The first 8 rows are patterns. Each new row is the sum of 2 different patterns, raised or lowered, with some noise. Before adding, each is slid sideways (what falls off one end comes back at the other) and multiplied by a number that may be negative. Names go in the order of the patterns.
Some rows, each with the names of its patterns after it:
[ -4   7   6  -5   5   7  -2  -6   3   2 -10  -8  -8   5   3   5   2  -6
  -3   2   5   7   3  -5   5  -4  -4  -6  -9   8   4  17   7  -6   4   2
  22   1 -17]  j_174
[ -6  -3  -1   0  10  -1  12   0   4  11  -6  10  -1 -13   0  -4  -4  -5
   1 -10  -3   1   6  -2  13   1  -3  10   1 -11  20   2 -14   2   0 -12
  -3   9  -3]  j_105
[ -1  -3  -6  -6  -1  -5   6   4  -2  -4 -11  -7  -4  -4   5  16   6  -7
  -1   2 -12  -3  -3  -4   1  -5  -3  -5  -7  -9   5 -13   6  -1  -1  -3
   1  -2  -1]  j_855
[  2  -6   1  -7  -3 -11  10   5  -4  -8  -2  10   1   0  12   3   1  -2
   0  -3   9  -8   1 -13  -6  -3   3   3  -7  -4   4   2  -2   4   0  -1
   5   2   3]  j_570
[ -1  -6   4  -2   3  -2   3   1  -3   9   0  -2   1  10   2   0   7  -1
  14   7  -7  -5  -3   3  -6   4   2   1 -11   9  -3   5  -5  -4 -10  -2
  -3  -6  -3]  j_595
[ -1  -7 -10   0   4   4  -3   8 -14  -3   6  -3   9   3  -1  -5  -3  -3
   1  -9   3  -6   0  10   1   2   0  -4  -6   0  -2 -13   3  -1  -7  -9
   3 -13   5]  j_306
[  3  -3  -5  -4   2   5   0  11  -1 -11  -7   1   2   6   6  -6  -1  -8
  -7   1  -2  -3  -9   2   3  -3   6  -4  -2   7 -13   5  -6   5  -6  -2
   0   1   7]  j_821
[  5 -10  -2 -12  11   7  -5   5   4  -3 -20   1  -4  -7   0  -4  -5   1
  -1   2  -1   6  11  -4  -7   2   1  -2  -9  -3   4  -1   3   4   6  -3
   1  10   2]  j_16

New rows, each followed by the names of its patterns:
[ -5  -7  -5  -5   4  -2 -14  -2  -9   2  -5   3  -8  -5  11  -3 -10   2
  15   8   1  -6  -5   4   4  -7   1   0  -3 -11 -10   2  -2  -8  -7   2
   6   2  -5]  j_174 j_16
[ -5   3  -7   0  -5   3   2  -4   5  -1  -6 -11  -4  -2  -5  -6   3  -7
   2  -6   2  -2   0   3  -8  -7   0   1  -2  -7  -6   0  -9   0   6   4
  -5  -3   0]  j_821 j_16
[ -5  -1   2   2  -5  -3  11  -7   6  10   6  -6   3 -11  -3   3  12  12
   0 -10   2  -5   3   0  -8   0  -8  -7  -2   0  -4  -5   2  -2   2   4
  -1 -12  -1]  j_855 j_306
[ -2   0  -4 -13   0 -12   0  -5  -8   9 -12  -5  10  -1   0  -4   1   0
   5   2   0  -4  -1 -12   2   2  -7  -7   7 -24   2  12  -6   1  10  -1
 -20   2   1]  j_105 j_16
[  6  -9   0   7   4   4 -12  -7  -5  -1   5  -1  -8  -7 -17  -5   9  -2
   0  -1  -1   1  -5  -6 -12  -4   2  -4  -3 -16  -5   9   2 -13  -5   3
 -12   1  -4]  j_174 j_821
[  7  12  -4   6   3  -8   9   3 -10   1  -4   3  -6   4  -9  -9   0   3
  -2  13   4  -3   9   9 -12  18   6  -6   0   8 -14  -3  12   4  -6  -6
  -5   1   4]  j_105 j_306
[  8   2  -6  -3  15  11   2  13  14  22   6   0   3   3   7   4   7   2
 -10   2   6  12  11  22   0   7   5  -2 -13   4  32   2   9  -6   6  24
  15  -1   2]  j_174 j_16
[ 5  5  1 12 15  7  6  7  9  0 -2  4 -3  3 -9 13  7 -2 -7  6  6 10  5 16
  6  6  2  4  1 13 -5  3 -7 -3  5 10  6 -3 -4]  j_855 j_570
[ -2   3   3  -5  -1  -1   3  -3  -3   2  -7   3  -5 -11   8  -4   8  -3
   2   0  -6 -14 -12  -2  -1  -1   6  -2  -5  -1 -13   1   6   4   0   0
 -10   0  -3]  j_855 j_821
[ 6 12 16  8 10  1 -1  5 14  4 -1 -5  9  1 15 13 -3  5  3 -9 11  3 11  3
  2 13  3 17  7 -6  0  0  7 12 10 15  5  7 -3]  j_306 j_821
[-2  4  3 17 12 18 -2  8 10  4  7 15 23 13  8 14 11 16 11  4  6  7  4  8
 -1  8 14  1  4  9 17 12  5  7  9  2  5 10  2]  j_306 j_16
[ 1 -7 -1  8 10 15  6  7  3  6 -2 12 -3  5  3  6  6  9  3  3 13  1  9  9
  2  6  3  5  3  4  6 -4  2  6  2  2  6  4 -2]  j_855 j_595
[-1 -1 11  8 24 11  7 12 16 17  4 -3  9 14  5  3 11  4  3  2 11  8  2 -5
  6  9 18 15  9  1  3 13 13 10  7  4  8  4  4]  j_174 j_570
[10 -3  7  3  5 -6 11  9  0  2 -2  9 11  9 15  7 10  3  6  5 18 -4 10 -3
  6  8 13  9  4  9 10  9  9  7  8  5 11  6  7]  j_570 j_595
[ -4   6 -24  -2   9  -8  -4  11  -1 -12   1   0   5   0  -8 -16  -5 -13
  -8  -6 -14   1 -19   0   6  -2  -3  -3  -5  -6   2  -5  -7 -10  -5 -13
  -6   0 -13]  j_105 j_595
[10  4 10 -9 -1 -4 -1  6 -1 -1 -2  6  6  4  9  0  4 10 -6  9 -5  8 -5  1
 -2 10 12  3 -3 -2  5  7  8 11 15  3 -7 -2  4]  j_570 j_821
[  4  -5   8   6   5   0  15  -2  19   0  -1   1  13  13   6   5  15 -13
   4  12   6  17  13   2   8   5  13  12   1   9   0  12  20   7   9   9
   2   2   8]  j_570 j_306
[  1  -8   0   1  -1  -1   4 -11  -2  -4 -10   0   3 -12  -7   6   0  -3
   8  -2  -7   5  -7   3  -4   1  -9  -2  -6  -1   1  -4   0  -9  -3   6
   2   2   7]  j_105 j_821
[ -7  11   3 -10  -6   0   8   4  11   2   4   2  -1   2   6   6  -9  10
  -2  -3 -13  -1   7   9  15   6 -13   4   0  19   0 -16  -7  11   5  -1
   5  11   0]  j_174 j_595
[ -8 -12  -4 -11  -7 -10 -17  -8  -6  -4  -5 -17 -14 -17 -22 -18   6  -2
 -14 -19 -17  -9  -4 -10   6  -2 -11 -11  -9  -5  -5 -19  -7 -26 -11 -11
 -14   2 -20]  j_570 j_821
[ 10  24  16  -6  10 -12  15  16   8  16  16   4  -1   7   9   2  -2   3
   1  10  11  17   8  16  31   2   3  17  18   4  12   0  13  15  21  12
   9   2  12]  j_306 j_16
[ 1  8 14 11 19  1 12  7  5  9  9 12  7 10  6 17 11 17 10 11  2  9 19 16
  7  8  8  4 13 11 10 13  8  9 15 14 14  9 18]  j_570 j_821
[-11 -10 -16  -9  -1  -4  -6  -2  -9   3  -6 -14   3  -2  -8 -16 -10  -4
  -5  -9   0  -4  -8   1   4  -2  -1 -16 -11 -16   3  -8  -8  -2  -6 -13
 -21 -12  -6]  j_306 j_16
[  0 -13  -7   9   3   6  -3   0 -10  -4  11   2   0 -16 -10 -16  12  -1
  -3   5   7   2 -27  -6 -21 -15   3 -10  -9 -21  -3  13   0  -2   2  -3
 -14  -6   0]  j_174 j_16
[ -5   3  -3 -13  -3   1   0  -2  -7 -13  -9 -18  -4  -8  -9   2 -13  -3
   2 -16  -7   0  -2  -8   9  -2  -5 -10  -5 -14  -5  -1 -10  -2   0 -16
 -12   6  -7]  j_105 j_855
[ -2  14  -9   6   4  12  -1  -2  -1   4   0  13   3  -5   2  -3   2   3
  11   3  -2  -3   9   1   9   4 -10   0  -4  -1   5   5   0  -2  11   2
   1  10   6]  j_306 j_821
[ -5  -2   6  10   2   1  -2  -3  -1   0  -4  -1  -8  -2  -5  -6   0  10
  -3  -4   4   5  -4   5   0 -10  -3  -5  -6  -4  -5  -5  -8   4  -1   7
  -5  -7   8]  j_105 j_16
[-11   1  -8  12   4  -1 -10  -3   8   1  -1  -6  -1  -1 -10   3 -11   0
  -8  -5   5  -2  10   3   8 -14  -9   4  10   1  -3  -4 -10 -18  -3   0
   4   3  -2]  j_570 j_821
[18  7 15  3 16  4  6  6  4 19 15 21 12  3 13 14 26 16 -3  1 10 14  8 17
 19  4  5  7  7  4  3  3  8 13 15  9  9  5 10]  j_174 j_821
[ 21  -1 -20  -6   7   7  -3   3   3  -3 -12   3   7  -7  -9  -9   0  -2
   7   1  -3  -1   0   5   7   6  -7   2  -3  -9  -4  -9   3  10  12   9
  -9   6   2]  j_174 j_821
[ -3  -3  -3  -3   4  -2   2  -4  -6  -5  -1   6  -2  -4   0  -7  -2  -5
  -8  -7   9   8   2  -6  -4 -19 -23   3  -8  -9 -21  -6   7   2  -8  -6
   1  -3  -1]  j_174 j_16
[-17 -11   2  -8  -8  -4  17  -9   2   0 -13  -3  -3  -7  -3  -4  -5 -10
  -8  -4   1  -4  -1  -5  10  -6  -8   0  -3 -10 -14  -6  -5 -19   0  -9
  -1  -2  -1]  j_306 j_16
[ -4  -6   2 -16   6  -4   3  -3   0  -3  -2   2   5 -13  -5   2  -7   3
   0  -7  -6  -6  -6   3  -8   5  -3   7  -5  -5   2   4  -2 -14  -3  -3
 -19  -3  -3]  j_570 j_306
[  0   5   6   1   1  -1  -5  -2  -4   9  -7  -1   3 -15 -19   0 -12  -4
   4   6   0   9   3 -11   4   4   4   5   4 -15  10 -18  -2  -6 -10   1
  -9  -1   7]  j_105 j_855
[ 2 11 11 16  7  2  7  4 13 13  5 12  6  9  1  8  3 11  9 12  9  6 12 11
 17  5 -2 -2 12 17  8 10 10  2  1 13  9  7  7]  j_174 j_821
[-10  -4  -6   3   3 -16   0  -5   0   9  -6   0  -7 -24 -12  -8 -10 -13
 -12 -13  -5  -8   4 -11   5   1 -20   7 -10 -12   9  -5 -19  -3   0 -15
 -11  -1 -13]  j_105 j_821
[-11  -3  -6  -5 -15  -7   4 -11   6 -13   2  -6  -3   5   3   6 -17  -5
  -4  -4 -15  -1  -6   4   4  -2   6  -1  16   7   2   0 -10   6  -1  -5
  -7  -2  -3]  j_570 j_595
[ -8  -6  -7 -10  -3  -2  11  -5   9 -17 -13   4  -8  -7  -5  18  -1   1
   8  -5   0   8 -13   2  -8   2 -11 -13   2   5   1  -1  -1   3  -2  -4
   2  -4   2]  j_821 j_16
[  2 -13  -1   1  -5   3   8  -6  -1  -5  -4  -4   0   4  11  12   8   2
  -1   8  15  -8 -12  -6   2   1  -2  -3   3  -1  -1   1  10  -6  -8   1
   3  -5  16]  j_174 j_105
[ 11   2  -4  13  10 -14  12   3 -12   1  -7 -13   0   7  -1  -2   1  -4
   1  17   1  15  -8   2   0   4  14  -5  -8   3  -7 -20  -3  -3 -14  -3
  -3   1  -1]  j_105 j_16
[16  0  0 -3  5 -1  8 12 21  2 11  5 14 -6  2 -4  4  6 -2  3  2 -3  6  9
  0 11 10  9  3 17  7  5  7 15  5  3 13  2 25]  j_855 j_595
[ -9 -12  -8 -11  -6  -9  -9   2 -12 -16 -10  -6 -15 -12  -9  -8 -14  -5
  -2  -1 -10  -4  -7  -7   0 -16  -4 -14   0  -5 -12  -5  -3 -15 -22  -9
 -11  -8  -7]  j_306 j_16
[ 17  18   2   7  -3   8  16  10   2 -18  10  29  23   9   7  16  -1 -15
   6  21   6   5  31  19  19   7   5   9  10  20  19  15  -1  14  -1  15
   4  15  12]  j_174 j_855
[25  8  8 18 14 12 19  7 10 15  1 10 -1 18 12  8 11 13 24 16  6  8  5 10
 11 14 20  3  2  2 19 14 24  8  1 14  3  3 14]  j_821 j_16
[  8  -5  -5  -1 -11   9  -8   7   0   4   8  -5   2 -13  -8   1  -6   0
 -15   0  23   3 -13  -8   5  -3  -2   7   0  -3  -7   4   7   6  -6  -8
  -2   1   3]  j_174 j_821
[  3   9  10   1  -1   1  -4  -3   0   0  -1  -2  -2  -4   2  -4   9  -4
  13  -7  -2   4   7   2  -6   0   0 -11  -4   0   0   6   6  -7   5  -5
   8   4   1]  j_855 j_570
[-18   1  19   4  -1  14   1 -10   5   8   4  -1   4  -5   2  -6   0  -3
  -5   0  -4   0  18  -1   6   6   8   7  14   3  -2  -6   6  -8   2  12
  -8  -4   9]  j_105 j_821
[  0   3  -3   0  -5   3   4  -7   2  -2   6   4   8 -11 -13  13   0  -7
  -2  19   7   6   8  10   7   6  -2   2  -3   8 -10  -9  -4   4  -3   2
   5   5   1]  j_570 j_16
[ -8 -11  -8  -8 -16  11 -20  -1 -17   0  -5  -3  -9 -14  -7  -5  -3   0
 -14 -13 -11 -19 -10   1   0 -16 -12 -13 -15  -9  -9  -1  -7  -9 -17 -11
   4  -7 -10]  j_595 j_821
[ 7 22 11  4 14  9 -7 27 16  0  9  7 -6  2 19  6  7  9  6 10 19 12 17  6
 14 15  6 18  4  4  5  7  3  7 10  0  5  5 11]  j_105 j_821
[-12  -5   6   0   2  -2   1  -4  -3  -2  11  -7   6  -1  11  -4   4   3
   8   6  -5   0   4 -11  -1  -3   2  -1   1  -4  -1  -1   9   4  -4  -3
  -2  -1   3]  j_570 j_595
[22 17 16 16  9  5  9 30 13 24 24 13 17 19 20 12  9 16  4 11 18 11 26  8
 20 14 20 12 13 11  4  7 17 18 12 10  6 18  3]  j_821 j_16
